The groups are shells around one centre, one inside the other: the same stretched ball of 3 dimensions in 7 sizes.
(in the rows, 128 means zero)
Some rows, each with its group after it:
[105 118  97 149 139 119 114 130 149] | Zagu
[125 194 114 124 137  99  69  94 111] | gilu
[127 186 111 124 134  99  74 100 116] | tif
[109 127  97 145 137 113 107 126 146] | kulo
[133 206 110 120 131  82  58  90 109] | govem
[ 87  84 107 156 149 164 146 143 157] | kufip
[127 159 120 117 134 128 103 117 123] | gilu
[ 76 120 133 152 165 193 134 118 129] | Zagu
[148 194  94 116 118  55  58 103 123] | kulo
[151 136  94 109 111  84 106 141 147] | Zagu
[126 149 117 118 133 129 108 122 128] | tif
[121 136 122 120 136 145 121 129 131] | pugak
[135 152 117 111 128 123 108 125 128] | govem
[ 77  98 114 161 158 173 139 131 148] | kufip
[113 177 107 139 141 101  75  99 121] | tif
[151 183  79 122 111  33  56 111 135] | kufip
[ 97 119 131 134 152 182 138 128 132] | pugak
[131 119  85 132 120  86 108 140 156] | govem
[148 187  89 118 115  49  60 108 128] | kulo
[ 96 144 130 137 154 167 117 113 122] | pugak
[122 148 123 119 137 141 113 122 126] | gilu

New rows. What belongs after each?
[ 68 100 134 158 169 210 150 127 136] | kufip
[ 91 152 128 144 158 162 108 105 119] | gilu
[ 88 142 133 143 160 177 120 111 121] | Zagu
[148 143 103 107 115  97 106 135 140] | Zagu
[151 173  81 120 111  41  66 117 138] | Zagu
[113 134 124 125 141 154 123 126 131] | tif
[147 167  82 122 113  48  71 119 139] | gilu
[ 99 146 135 133 154 173 119 113 119] | kufip
[153 199 102 107 117  63  61 104 118] | govem
[106  87 110 138 139 159 149 151 156] | tif
[ 95 116 134 134 153 189 142 130 132] | Zagu
[129 196 112 122 134  93  67  95 112] | gilu
[118  92 105 130 130 141 143 152 157] | kulo
[ 92 138 130 141 156 172 121 114 125] | kulo
[ 98 128 129 136 151 173 129 123 129] | tif
[124 152 125 116 136 142 112 120 124] | kufip
[124 185  91 139 131  65  59  98 126] | kufip
[115 178 100 141 138  88  70  99 124] | gilu
[141 199 103 117 124  70  60  98 116] | pugak
[116  91 117 125 134 164 153 153 152] | Zagu
[134 125 107 116 123 119 121 140 144] | tif
[101 131  99 151 142 117 104 120 143] | Zagu
[115 157  93 144 135  88  82 111 136] | Zagu
[104 131 131 128 148 173 130 125 128] | Zagu
[ 72  91 121 162 163 191 148 133 146] | kufip
[142 204 110 113 126  80  62  96 111] | kufip
[135 109  86 128 117  91 117 148 160] | kufip
[ 93  76 126 139 150 198 167 152 152] | Zagu
[136 192  97 125 126  67  60  99 121] | tif
[146 126  97 111 114  97 116 144 149] | Zagu
[ 73  87 119 161 161 188 150 136 149] | kufip
[ 97 115 134 132 152 189 143 131 132] | govem
[132 176  92 131 126  67  68 107 130] | tif
[ 75  93 138 149 165 217 160 134 138] | kufip
[ 97 145 127 139 153 161 114 112 123] | tif
[140 123 109 110 120 122 125 144 144] | kufip
[ 71  96 125 160 164 196 147 130 142] | govem
[114 189 108 137 142  97  67  92 115] | gilu
[110 118  94 146 135 111 112 132 151] | Zagu
[ 68  91 128 161 166 203 153 132 143] | kufip
[126 118  85 137 123  90 109 139 157] | kufip
[151 159  87 116 111  59  82 126 141] | kulo
[ 78  99 114 161 158 171 137 130 147] | kufip
[155 189 103 104 115  70  71 111 121] | kufip
[111 172 127 128 146 141  95 102 113] | govem
[140 203 104 118 126  70  57  95 113] | gilu
